The rows are grouped in 4 ways, from coarse to fine. Each group lies inside one group of the grouping before and may be the whole of it. The rows also spread widely along 13 directions, which tell nothing about the answers.
(in the rows, 128 means zero)
Known rows, each followed by its group in each grouping:
[168 119 130 105  79 102 120  69 148 130 164 150  97 106 160 125 129 103
 148 123 116 140 163 136 148 130 163 159 129]  Z_316 lere sikat Vob
[134 164 167 139 150 147 108 125 117 109 114  38 158 129 132 124 110 138
 153 148 118 182 151  95  72 104 120 126 130]  Z_927 Zovo buf tavu
[135 116 160 102 118 142 126 110 108 111 117  71  85 173 119  82 110 137
 141 151 111  96 140 164 101 155 140 176 128]  Z_927 Zovo buf zona
[141  87 116 157 149 134 116 100  55 123 100  95 123 150 148 142 126 119
 168 167  53  75 172 138 130  51 129 124 138]  Z_927 Zovo Dusit rir
[120 132 108 152 141 128 144 122 108 131 117 112 142 131 141 140 120 146
 125 123 102 177 122  96 127  80  86 118 133]  Z_927 kabak govo puf
[ 96 108 101 144 102 143 142 115  98 138 138 157 117 135 174 121  92 149
 123  91 112 153 105  95 147 112 101 163 146]  Z_927 kabak vegen lelom
[136 145 184 115 129 135 100 108 126 111 115  76 151 158 131 118 111 145
 112 143 119 174 136  93 110 140  98 190 159]  Z_316 lere sikat Nume
[119 120 158 126 114 131 104 164  64 107  86  92 169 130 113 138 109 138
 115 147 136 130 134 107 102 106 132 159 140]  Z_927 kabak telo nurel
[150 129 121  82 105 107 132 127  86 134 105 121 165 163 120 106 122 129
 148  92 107 185 121 146 127  87  79 168 127]  Z_316 lere paf bisug
[104 140 132 143 135 161 145  99 158 127 150  91  92 136 161 106  98 140
 153 134  96 122 135 114 118 151 133 112 126]  Z_927 kabak govo zata
[138 115 143 118 134 130 131 107 160 180 130 121 108 142 124 126 152  91
 146 122 108  82 147 157 155 160 135  89  90]  Z_316 bibe tupu mak
[ 83 110 106 123 151 178 137 127  71  60 117  76 121 102 104 144  83 158
  87 205 124  98 144 135  90 103 158 100 129]  Z_927 kabak govo puf
[104 151 153 107  76 136 111 143 143  67 133 124 176  86 103 143 102 101
 129 176 132 129 126 124 128 107 155 109 152]  Z_927 Zovo buf tavu
[138 147 129 136 161 148 200 111 182 139 116 100  95 141 108  95 125 144
 121 112 141 129 104 139 152 160  77  88  84]  Z_927 kabak vegen lelom
[107 117 146 184 125 133 106 164 104 161 113 147 140 101 129 185 143  93
 129 128 104 133 129  95 137  54 128  50 132]  Z_927 Zovo buf zona
[134 134 132  86 140 141 125 112  99  91 125  64 129 150 127 101  99 154
 119 144 123 152 140 138  91 133 123 177 132]  Z_316 lere sikat Vob
[122 140 190 121  89 174 150 113 151 146 125 124  98 125 108  86  96 120
 144  84 168 165 110 136 108 169 120 104  89]  Z_927 Zovo buf zona
[118 127 116 127  94  97 127 140 120 163 130 152 138 136 133 140 139 124
 112  95 117 210 105 109 135  96  89 141 138]  Z_927 kabak govo puf
[117 106 154 125 122 120 110 151 103 156 115 102 101 166 120 126 140 122
 120 137 105 119 129 139 116 132 130 141 131]  Z_927 kabak vegen lelom
[ 95 128  98 160 114 147 118 132 111  96 162 126 103  90 169 159  96 124
 138 152  97 148 129  98 110  55 152  86 158]  Z_927 Zovo buf zona
[ 98 169  85 120 105  94 104 140 168 141 170 108 209  72 185 169 131 111
 151 127 116 179 147  77 131 125 161 122 134]  Z_927 kabak telo nurel
[117 105  91 105 120 128 134  83  92 148 148 118 117 136 133 121 125 125
 133 125  90 168 148 155 114 102 124 136 118]  Z_927 Zovo buf tavu
[172 119 112 160  70 138 172  71  94  66 119 191 141  70 125 142  82 115
 166 135 115 157 140 108 167  11 110  86 132]  Z_927 kabak govo zata
[138 114 143  85  81 115 103 129  67 102 107  96 139 111 113 121 109 142
 104 149 165 145 151 140  88 139 176 199 119]  Z_927 kabak govo puf
[ 92  97 115  87 148 160 148 152  48 139  77  98 156 114  61 128 121 147
  56 128 183 114 123 173 104 148 133 129  70]  Z_927 Zovo buf tavu
[120 149 161 121  91 150 139 106 174 148 148 115 102 129 157  86 100 127
 151  83 151 174 108 115 118 178 118 144 113]  Z_927 Zovo Dusit rir
[ 86 112 136 107  51 126  87 106 126  85 172 141  98 127 165 121  92 130
  93 166 117 154 116 109 125 139 152 214 201]  Z_927 Zovo Dusit rir
[ 89 130 175 122 108 148  69 133 105 128 126  76 167 124 131 143 114 117
 122 162 121 158 151 103  86 137 152 145 145]  Z_927 Zovo Dusit rir

New rows, each followed by its group in each grouping:
[132 146 130 108 119 144 176  92 151 125 113 128 189  97  79 125 118 124
 115 125 161 177 128 129 152 138  88  91  81]  Z_927 kabak vegen lelom
[140 119 107 123 160 115 128 128  94 155 133  88  81 176 160 113 131 154
 119  95  97 186 120 125  99  98  88 165 135]  Z_316 lere sikat Vob
[ 98 125  79 134 121 111 135 135 158 146 174 131  74  94 158 156 140 123
 100 138 118 150 124 125 128 122 158  93 124]  Z_927 kabak govo puf
[108 129 162 125 145 159 122 156  86 164 106  77 138 130  88 136 124 129
 114 112 151 201 130 126  66 118 114  75  80]  Z_927 kabak vegen lelom
[158 107  86 128 105  93 150 112 112 148 140 150  88 119 145 133 140 120
 133 110 117 153 132 143 148  86 128 131 112]  Z_927 kabak vegen lelom
[ 58 109 117  93 139 162 113  97 108 145 145  83 153 126 120 135 112 145
  74 163 130 139 154 131 104 196 151 149 112]  Z_927 kabak vegen lelom
[144 197 168 155 133 111 125 152 223 116 131  62 130 122 175 113 131 129
 154 128 135 123 115  78 134 167 130 150 145]  Z_927 Zovo buf tavu
[134 124 144  95 115 151 143 122 116 127 121  87  96 129 102  96 112 122
 141 126 150 137 133 174  92 143 143 110  84]  Z_927 Zovo Dusit rir
[ 90 100  97  84  94 130 121 136  99 133 146 145 111 179 151 101 102 125
 134 109  80 115  95 154 140 122 109 169 159]  Z_316 bibe tupu mak
[120 127 118 120 116 131 135 112 107  86 116 114 165 125 115 132 112 123
 132 166  96 117 135 131 143  86 114 136 151]  Z_927 Zovo buf tavu
[114 137 145 124 132 122 101 126 124 159 119 113 186 130 126 159 143 114
 113 127 107 181 141  98 135 111  97 121 134]  Z_316 lere paf bisug
[129 142  71 119 129 130 177  87 167 120 160 114 110 105 170 109 107 144
 146 117 124 128 132 130 151 148 134 128 103]  Z_927 kabak vegen lelom
[122 147 141 106  82 135 118 109 144  90 152 101 136  98 151 118  91 130
 139 149 146 147 144 110 112 155 169 161 133]  Z_927 kabak vegen lelom
[130 138  82 109  95  94 115 136 147 122 173 147 119  81 165 164 136  95
 143 134 107 152 141 131 140  79 167  94 135]  Z_316 lere paf bisug
[143 140 151 135 141 160 165  98 138 117 110  91 134 111 105 116 109 135
 136 136 149 138 143 124 125 137 114  90  85]  Z_927 kabak vegen lelom
[113 116  98 116 108  96 128 142 128 172 127 155 157  91 122 163 160 100
  98 114 139 130 129 138 162 121 144 117 106]  Z_927 Zovo buf tavu
[ 97 105 140 124 139 185 158 100 127  89 133 131  74 138 109 115  88 140
  94 158 111  86 112 145 143 132 111 101 140]  Z_316 lere sikat Nume
[ 61 139 121 133 107 169 130 149 141 105 151 127 122  99 150 131  84 136
 103 127 142 158  89  99 116 127 125 106 148]  Z_927 Zovo Dusit rir
[126 147 118  89  88 125 162 163 124  74 114 120 125 133 111  86  93 143
 123 115 154 139  77 150 127 116 108 166 139]  Z_927 Zovo buf tavu
[123 113 146 129  74 113 110 144 110 179 112 197 175 108 122 160 135  97
  97  73 157 186 100  93 166 102  94 129 125]  Z_316 bibe tupu mak
[101 129 140 123 152 149 139 143 133 136 108 110 136 154 130 118 118 140
 104 116 117 101 105 119 147 150  95 139 133]  Z_316 lere sikat Vob
[114 133 134 143 111 165 151 112 136 105 138 131 121  76 125 139  94 127
 121 136 155 148 131 108 127 119 141  76 105]  Z_927 kabak vegen lelom
[154 132 117 120 113 136 149  63 122  66 137  97 117 123 143 103  93 140
 154 165 102 128 152 132 130 101 128 165 145]  Z_927 Zovo buf tavu
[ 92 112 122 110  96 157 146 142  92 105 113 155 156  98  77 142 104 112
 100 137 147 158 102 147 130  81 108  75 117]  Z_927 Zovo Dusit rir
[126  91 156 125  94 161 137  83  86 172 121 165  96 171 150  90  97 130
 154  60  99 150 121 131 142 126  85 156 122]  Z_316 lere paf bisug
[106 130 114 130 141 138 157 109 136 142 111 124 185 123 114 139 127 131
 112 131 118 133 127 113 166 133  87 111 111]  Z_927 kabak vegen lelom
[111  71 172 147 133 152 105 142  40 201  76 132 123 131  78 158 150 109
  81 112 148 149 140 140 106 105 117  91  85]  Z_927 Zovo Dusit rir
[132 119 100 122 105 115 148 109 112 139 122 154 159  90 111 153 133 110
 122 129 126 148 144 135 155  91 131  97 103]  Z_927 kabak govo zata
[137 106 149 123  99 137 139 120  67 128  78 134 160 146 117 103 105 134
 140  99 127 110 122 133 145 110 103 180 123]  Z_927 Zovo buf tavu
[165 127  79  79 149 114 135 106  85 130 128  65 135 146 138 110 125 131
 169 124 104 152 159 167  94  92 130 138  92]  Z_316 bibe tupu mak
[103 117 140 123 163 161 139  82 146 154 140 109 100 114 112 140 128 146
  48 137 155 162 137 118 127 180 114 117 104]  Z_316 lere sikat Nume
[134 118 123  66 107 103 114 115 119 147 159 108  79 136 119 113 137 136
  72 117 158 208 129 156  92 161 140 185 119]  Z_316 lere sikat Vob
[124 132 154 163 125 154 128  52 159 118 152 107 119 120 159 132 107 131
 137 163  97 145 162  82 141 139 121 130 144]  Z_927 kabak vegen lelom
[ 96 123 131  82  87 130  93 117 123 127 164 132 133  99 119 152 122 106
  97 151 130 185 146 137 107 129 158 118 132]  Z_316 lere paf bisug
[ 89 117 134 107 152 165 172  68 142 133 110 143 182 166  80 115 116 145
  69 132 104 148 106 127 186 157  25 137 135]  Z_316 lere sikat Vob
[ 94 135  63 112 103 144 156 136 112 109 147 127 131 120 190  98  76 144
 172  86 109 129  97 128 130 102 125 145 132]  Z_927 Zovo Dusit rir
[ 92  91 141 103 107 138 113 135  79 159 106 126 154 141 107 133 126 122
 102 131 127 104 136 144 132 156 141 151 112]  Z_927 kabak vegen lelom
[141 116 106 129 108 123 112  93 105 172 149 145 139  93 166 153 124 111
 139  89 134 193 152 102 125  96 135 119 103]  Z_316 bibe tupu mak
[102 126 174 145 127 111 107 182 175 198 125 111  81 163 143 127 163 113
 107 110 124  97 104 118 141 193 134 134 128]  Z_927 kabak vegen lelom
[ 93  97 113 153 147 151 149 125  72 174  79 149 187  97 108 165 128 141
  73 105 150 127 128 101 157 121 102 107  87]  Z_927 kabak govo puf
[ 84 125 187 120 132 195 115  88 143 118 139 106 145 123 102 133  98 108
 128 165 101 113 155 126 119 156 136  72 124]  Z_316 lere sikat Vob
[134 103 118 153  90 110 133  93 124 175 138 189 115  88 143 156 144 106
 100  96 139 165 133 108 168 105 124 129 119]  Z_927 Zovo buf tavu
[112 111  93 105 147 151 141 140  87 118 112 111 140 103 112 143 112 130
 100 139 147 102 128 146 125 110 139  97  96]  Z_316 bibe tupu mak
[101 107 126 144 124 152 129 115  85 109 119 126 144 117 118 152 105 135
 102 158 113 144 134 105 131  89 114 115 140]  Z_927 kabak vegen lelom
[134 130 137 104 114 119 114 171 115  92 130 108  79 107 120 138 117 137
  74 144 170 149 110 132  99 115 154 144 139]  Z_316 lere sikat Nume
[163 121 154 150 108 128 137 102 122 161 130 116  80 129 159 108 120 126
 167  90 128 152 147 116 115 128 134 133 103]  Z_927 kabak telo nurel
[116 130 105  96  68  90 117 176 116 109 147 142 117 133 140 126 118 121
 124 121 123 167  95 133 124  96 134 162 159]  Z_927 kabak vegen lelom
[113 118 106  87 101 124 123 137 111  93 151 130  92 124 134 125 104 138
  91 137 132 151 109 141 117 114 139 160 153]  Z_316 lere sikat Nume
[113 123 154  86  82 157  99 110  98 111 127 121 170  84 117 134  89 122
 103 134 182 148 145 117 106 159 169 154 109]  Z_316 bibe tupu mak
[ 99  86 145 131 164 157 103 138  59 119 108  69  98 114  78 168 134 132
  60 213 136  99 168 148  82 119 175  89 109]  Z_927 kabak vegen lelom
[ 88 118 136 146 122 138 110 122 128 183 132 132 153 123 150 148 135 109
 128 109 102 128 135 106 143 137 128 118 126]  Z_927 Zovo buf tavu
[122 101 134 133 127 127 122 135  91 147 102 104 132 149 151 121 123 127
 156 128  94  54 149 133 140 138 148 154 123]  Z_927 kabak telo nurel
[144 129 131 135 143 129 124 125  98 184 114  95 116 164 187 104 120 147
 164  54 108 163 131 105 113 124  98 166 111]  Z_316 lere paf bisug
[121 117  76 111 137 111 153 100 119 121 128 122 159 110 114 149 137 135
  89 161 122 135 140 136 159 117 115 134 118]  Z_927 kabak vegen lelom
[121 102 152 132 142 155 128  91 110 158 127  92  82 147 117 116 131 118
 137 140  99 111 158 157 107 139 140 107 103]  Z_927 Zovo buf tavu
[109 158 171 112  87 113  99 125 194 115 147 108 161 106 114 146 137  96
 121 184 118 129 146 114 140 167 161 123 146]  Z_927 kabak govo zata
[125 127 104  71  75 125 121  87 124 122 178 141 115  93 137 128 109 118
 116 120 143 214 145 145 106 125 152 137 116]  Z_316 lere paf bisug
[138 110  53 118 134  92 162 129  96 137 118 125 116 126 151 128 135 151
 112 114 117 121 124 144 149 102 122 162 113]  Z_927 kabak govo puf
[172 135  83 106 123 122 201  62 141 132 119 158 153 116 128 105 118 136
 142  81 131 170 124 141 185 104  61 128  90]  Z_316 lere paf bisug
[108  96 117 172 171 139 153  99 107 200 111 135 122 130 120 158 150 144
  67 108 128 171 131  98 149 126  72 102 101]  Z_927 kabak telo nurel
[150 156 135 132 129 119 159 115 178 166 133 131 108 121 146 116 134 136
 109  69 160 202 104 101 149 146  78 127 103]  Z_316 lere paf bisug
[ 94 112 102 114 135 132 115 110 136 144 169 112  75 138 165 134 128 130
 106 144  90 124 139 136 126 143 145 135 143]  Z_316 lere paf bisug
[112 128  82  73 131 113 153  90 126 115 144  91 130 149 110 100 125 159
  74 145 129 183 119 157 122 153  95 196 133]  Z_927 Zovo buf tavu
[140 170 141 104 138  87  99 126 199 142 169  64 105 151 148 131 161 118
 122 152  98 203 140 118 107 144 117 139 149]  Z_316 lere paf bisug
[ 59 128 154 121 105 150  85 169 124 157 145 137 145 113 151 151 110 125
  84  99 144 164 102  85 113 155 140 137 147]  Z_316 lere sikat Vob
[145 127 114 151 192 157 163  97 144 159 128  98 106 103 128 148 142 109
 154 126 101 103 165 144 136 101 129  17  67]  Z_316 lere sikat Vob
[ 91 139 164 118 101 136 108 140 174 177 149 158 151  95 102 169 150  77
 104 120 134 176 126 120 142 139 127  47 111]  Z_316 lere paf bisug
[118 106 174 125  64 162  96 156  57 103 116 135 115  79 104 144  91 101
 138 136 161 135 142 137  78  81 193  92 113]  Z_927 Zovo buf zona
[143 114 133  98 126 124 143  77 134 139 128  98 107 128  92 115 144 122
  95 155 144 156 151 166 124 155 123 137  96]  Z_927 Zovo Dusit rir
[128 149 141 160 140 109  98 152 153 131 146  81 117 125 150 164 148 104
 152 170  79 146 148  98 112  82 141  79 149]  Z_927 kabak vegen lelom
[147 114 108 119 115 137 172 112  97 135 101 152 121 159 154  88  99 142
 163  65 104 114 105 139 167 100  74 157 119]  Z_316 lere paf bisug
[ 85 139 146  70  48 124  95 198 131  84 168 115  78 140 123 100  98  97
 155 144 109 134  92 174  77 115 182 125 165]  Z_927 Zovo buf tavu
[104 136 144 129 123 147 122 131 160 136 145 123 103 102 144 141 119 121
 102 131 140 129 126 111 134 153 144 104 124]  Z_316 lere paf bisug
[168 120 129 159 120 107 150 105 145 152 129 138  84 112 146 136 144 120
 129 116 133 139 137 116 156 112 123 117 108]  Z_927 kabak vegen lelom
[163 123  99 121 157 133 191  72 130  75 108 130 119  86  92 134 117 169
  28 158 190 147 123 121 170 125  86 155 113]  Z_316 lere sikat Vob
[ 71 110 109 131 158 167 118  95  98 144 153  81 106 143 146 129 110 144
 113 149  83 151 147 126  91 127 127 122 135]  Z_927 Zovo buf tavu
[ 94 128  91 103 164 141 136 141 125 111 117  84 156 140 138 127 114 142
 108 157 109  67 119 134 146 145 123 139 131]  Z_316 bibe tupu mak
[102 129  69 136 188 166 173  47 158 163 177  77  77 106 155 124 122 150
 108 127 122 195 151 132 104 150 111  76  76]  Z_927 Zovo Dusit rir
[ 82 128  78 106 127 136 131  83 138 113 182  91  94 133 170 116  99 162
  97 157  99 171 136 118 107 157 139 175 153]  Z_927 kabak govo zata
[120 127 138 128 147 121 113 124  93 151  88  84 208 144 106 148 143 124
 130 151  91 137 158 116 129 109 106 132 121]  Z_927 kabak govo zata
[133 122 101 140 135 114 121 138  83 102 114  91 120  98 149 147 118 160
  76 149 161 144 134 100 111 103 147 182 138]  Z_927 Zovo buf zona
[135 131 120 114 110 116 131  89 115 121 121 117 183 133 128 124 124 119
 150 137  91 149 147 127 147 100 105 156 137]  Z_927 Zovo buf tavu
[ 71 115  95  89 135 128 133 154 101  98 126  99 144 164  97 128 118 146
  76 177  97 127 102 150 128 123 100 152 159]  Z_927 kabak vegen lelom
[126 114 107  82  79 130 143  95 107  61 152 118  87 130 117 101  91 135
 132 176 106 129 136 171 112 111 154 156 146]  Z_927 kabak govo puf
[ 70 127 164 218 162 157  82 161 150 165 143 101  89 110 180 188 138 113
 111 157  90  99 135  56 122 113 155  62 159]  Z_927 Zovo buf zona
[ 89 121 143 125 157 148 124 115 110 151 115  83 144 162  97 130 133 143
  80 148 112 169 126 123 111 140  84 135 131]  Z_927 Zovo buf zona
[102 120 143 101 124 182 151 113 115  98 131 114  81 107 101 111  85 151
  70 136 177 150 115 142 103 157 129 116 107]  Z_316 lere paf bisug
[103 101 106  86 117 172 169  85 123 104 151 136  71 154 134  82  80 143
 132 120  98  92 114 175 140 149 120 136 127]  Z_316 lere sikat Nume
[ 88 106  97  87  86 126 107 134  89 128 131 156 180 125 155 139 109 110
 141 124  86  87 134 139 159 116 148 158 147]  Z_316 lere paf bisug
[ 99 109 147 126 120 151 133 177 124 149 143 102   4 166 129  95 115 128
 135 116 112 106  99 169  82 140 154  92 118]  Z_927 kabak govo zata
[ 90 159 162 122  69 150 125 167 188  64 160 123  91  98 147 114  79 127
 119 155 158 110  90 104 126 166 168 130 163]  Z_927 kabak vegen lelom
